The same things were measured in two ways. Each way mixes the same 4 hidden numbers, adds some noise and spreads widely along 2 directions of its own, which tell nothing about the thing.
In the rows, 128 means zero.
Some things both ways: the first way, then the second way.
[ 92 108 179 151 121 127 157  99 158 178 156 176 140]
[133 183 108 139 145 117  93 162  62 150 107 120  92 186  66  91]

[183 102 117 174 167  91 123 121 152 136 189 162 139]
[112 127 126 196 146 187  96  98  73 196 108 124 111 164  92 149]

[168 132  77 167 171 103 102 149 167 107 145 106 140]
[116 124 162 187 164 170 179  40  99 156 102  94 111 164 118 162]

[ 82 142 199 148 121 115 128 112 126 170 118 157 111]
[147 173 136 114 133 131  80 153  56 129 121 141  97 165  90 102]

[ 95 117 127 136 102 140 166 108 211 147 119 109 168]
[122 144 106 149 126 152 149 140 120 116 106  73  74 140  68  97]

[146  36  67  91 112 119 172 100 132 113 175 165 161]
[105 102  86 195 132 128 130 121 139 207  81  73  99 133  74  83]

[125  70 106 111 135 131 157 104 129 130 170 167 151]
[113 130 105 178 153 117 128 113 112 179  88  99  86 160  84 115]

[141 136 132 176 126  99 132 116 192 140 124 107 149]
[127 151 131 157 123 184 131 122  84 142 115  88 112 152  77 105]

[126 111 109 130 125 118 132 120 147 124 130 130 141]
[128 129 135 156 136 147 134 107 101 157 103  93 109 144  96 100]

[199 122 153 223 132  53 125  96 196 162 177 151 132]
[111 150 111 192 151 211  82 121  63 159 118 132  81 176  75 172]

[109 114 122 135 109 122 151 112 179 134 108 110 155]
[127 154 122 149 132 147 164 123 110 129 105  70  94 152  74  90]

[122 108 157 127 131 108 121 115  93 143 158 185 108]
[135 132 132 141 136 123  60 126  65 186 108 149 111 152 108 109]

[ 22 138 126  90  77 184 170 117 193 141  84  92 160]
[143 158 126  95 129  70 179 140 133  93  98  65  76 132  88  50]

[107  52 112  62 110 117 147 102  54 116 131 180 123]
[124 132 115 157 151  80 138 111 117 183  82  96  99 152  98  87]

[ 19 164 123  74 113 187 124 150 135 115  76  95 130]
[154 108 164  81 115  98 138 103 127 105 114 104  95  92 143  79]

Other things, the second way, with their names:
<327>: [119  82 120 166 143  68 132  88 143 222  75  94 114 116 123  76]
<531>: [123 115 149 172 137 155 138  76  98 184 102  95 128 141 112 114]
<143>: [138 152 137 123 147 124 100 123  79 126 113 135  81 156 106 127]
<400>: [144 111 158 120 115 137 118 100 103 148 113 110 120 114 126  90]
<293>: [124 116 121 160 123 185  93 121 102 145 119 115  85 124  96 130]
<450>: [139 117 168 139 140 131  79  85  65 182 111 154 128 144 140 129]
<156>: [126 126 155 161 126 229 103  91  72 137 131 121 108 142 106 159]
<374>: [132 166 110 135 125 164 108 161  80 111 119 106  78 158  66 105]
<518>: [111 155 128 198 167 203 122  93  66 148 114 123  85 187  87 183]
<44>: [121 112 120 162 147 129 133  93 123 152  99 106  77 137 109 134]
<507>: [136 142 171 141 154 133 170  66  91 137 105  96 114 160 118 123]
<100>: [139  95 133 112 112 125 103 121 127 136 113 113  86  95 122  92]
<546>: [123  90 163 155 166 124 147  38 124 142 102 125  80 128 156 177]
<194>: [146 111 122  99 124  92  39 149  97 154 113 161  79 110 125 100]
<371>: [110 106 133 181 153 157 149  68 122 157  99 100  83 141 114 159]
<357>: [128 120 141 144 148 138 133  88 112 131 107 111  78 134 118 141]
<424>: [113  94 157 181 156 168 163  39 127 145 105 100  88 131 135 172]
<366>: [125 105 148 155 131 174 126  85 110 144 112 104  96 119 117 136]
<557>: [149 151 160 102 120 131 160 115 100  99 116  85 109 136 103  72]
<184>: [129  97 130 133 129 115 106 105 123 155 101 116  85 110 125 108]
<545>: [134 124 167 145 162 108 143  62  93 160  98 120 110 153 137 134]
<394>: [132 119 137 144 124 134 107 111  97 172 105 111 113 133 109  96]
<411>: [107 136 121 205 160 160 132  87  87 197  96 102 113 177  84 137]
<124>: [138 109 169 134 157 107 144  58 108 136 103 126  93 132 148 145]
<262>: [124 148 115 161 130 154  99 137  79 171 107 108 109 162  76 100]
<315>: [103 149  77 198 126 220  95 159  91 159 112  90  81 160  37 126]
<530>: [142 151 128 120 134 144  54 144  65 137 123 156  87 152 104 124]
<419>: [127 149 147 153 147 150 155  92  91 135 106  97 103 160 100 124]
<425>: [143 156 147 118 147  89 108 119  76 148 105 131 108 162 111  97]
<104>: [129  93 114 138 122 118  90 124 126 173 101 115  92 102 114  93]
<274>: [128 103 166 150 158 135 150  45 112 140 107 120  91 135 147 163]
<217>: [133 106 118 136 117  78 105 130 120 207  86  98 126 118 105  44]
<207>: [115 124 156 182 155 167 209  48 124 134 100  65 102 152 105 145]
<187>: [137 137 150 138 121 169 105 114  80 141 122 116 110 139 106 110]
<72>: [119 112 161 173 145 169 185  51 116 151 101  77 120 140 115 133]
<329>: [121 140 131 168 142 163 133 102  92 156 105  99 105 155  92 125]
<126>: [124 114 134 156 158 117 104  86 101 170  98 135  84 144 125 145]
<448>: [132  99 142 129 139  95 130  89 129 145 100 109  87 115 134 109]
<240>: [135 137 167 138 139 184 165  78  99  91 123  96  90 138 117 147]
<68>: [108  90 106 189 159 116 112  84 129 201  85 115  79 136 113 142]
<363>: [134 148 162 137 148 147 197  77 107  98 111  72  97 152 105 121]
<320>: [133 112 161 128 157 108 161  65 127 112 105 109  74 128 141 142]
<189>: [124 131 136 160 146 143 149  92 106 143 102  94 100 149 100 121]
<341>: [132 115 156 134 139 152 176  75 130  96 112  84  80 121 124 135]
<566>: [124  80 128 153 162  85  70  82 114 196  94 162  79 122 149 153]
<49>: [119  71 152 174 137 191  56  64  92 188 119 163  99 113 151 190]
<324>: [116 138 137 178 162 157 126  86  84 164 102 114  95 170  98 151]
<555>: [121 125 146 161 160 139 158  69 108 136 103 103  85 151 118 152]

Some of these things the first way, each followed by its name:
[141 100  83 125 157 122 125 135 133 112 146 134 142] : <371>
[127 122  95 109 142 115  93 147  86  95 122 132 112] : <546>
[119 112 136 140 138 119 133 118 142 139 133 140 139] : <293>
[ 59 102 174  81 105 139 131 109  61 148 128 192 102] : <194>
[115 101 102 116 131 137 139 125 145 120 147 137 145] : <44>
[161 111 126 162 146  91 122 118 143 135 155 149 133] : <324>
[135 122 120 154 148 114 127 127 164 129 143 130 143] : <329>
[133 161 140 186 185 119 103 149 167 139 135 117 134] : <156>
[173  76  99 146 162  93 129 115 127 124 176 165 141] : <411>
[117 158 115 149 106 114 116 132 185 119  72  70 139] : <363>
[112 189 120 173 141 125 111 152 212 126  97  69 147] : <240>
[143  97  95 118 155 108 111 137 101 105 130 142 127] : <531>
[ 70 146 107 108 144 158 126 155 154 109  85  90 144] : <341>
[119 132 140 128 161 120  94 147  78 123 149 163 102] : <450>
[102 131 158 127  98 100 116 112 101 142 117 155 103] : <425>
[170 116 143 193 179  84 122 118 154 145 160 156 137] : <518>
[103 102 137 142 160 142 152 122 156 151 172 156 152] : <262>
[165 108 118 135 176  92  85 142  53 112 155 175  99] : <49>
[100 141 147 146 146 127 120 133 146 139 118 124 128] : <187>
[106 157 103 125 101 129 112 137 156 112 107  99 130] : <320>
[ 90 126 120 117 146 151 129 138 137 124 129 124 136] : <357>
[126 137 121 158 135 119 125 131 182 130 130 109 142] : <419>
[ 71 122 125  82 143 144 111 140  77 109  87 133 115] : <400>
[ 96 142 107 112 148 142 105 154 117 109 126 128 118] : <124>
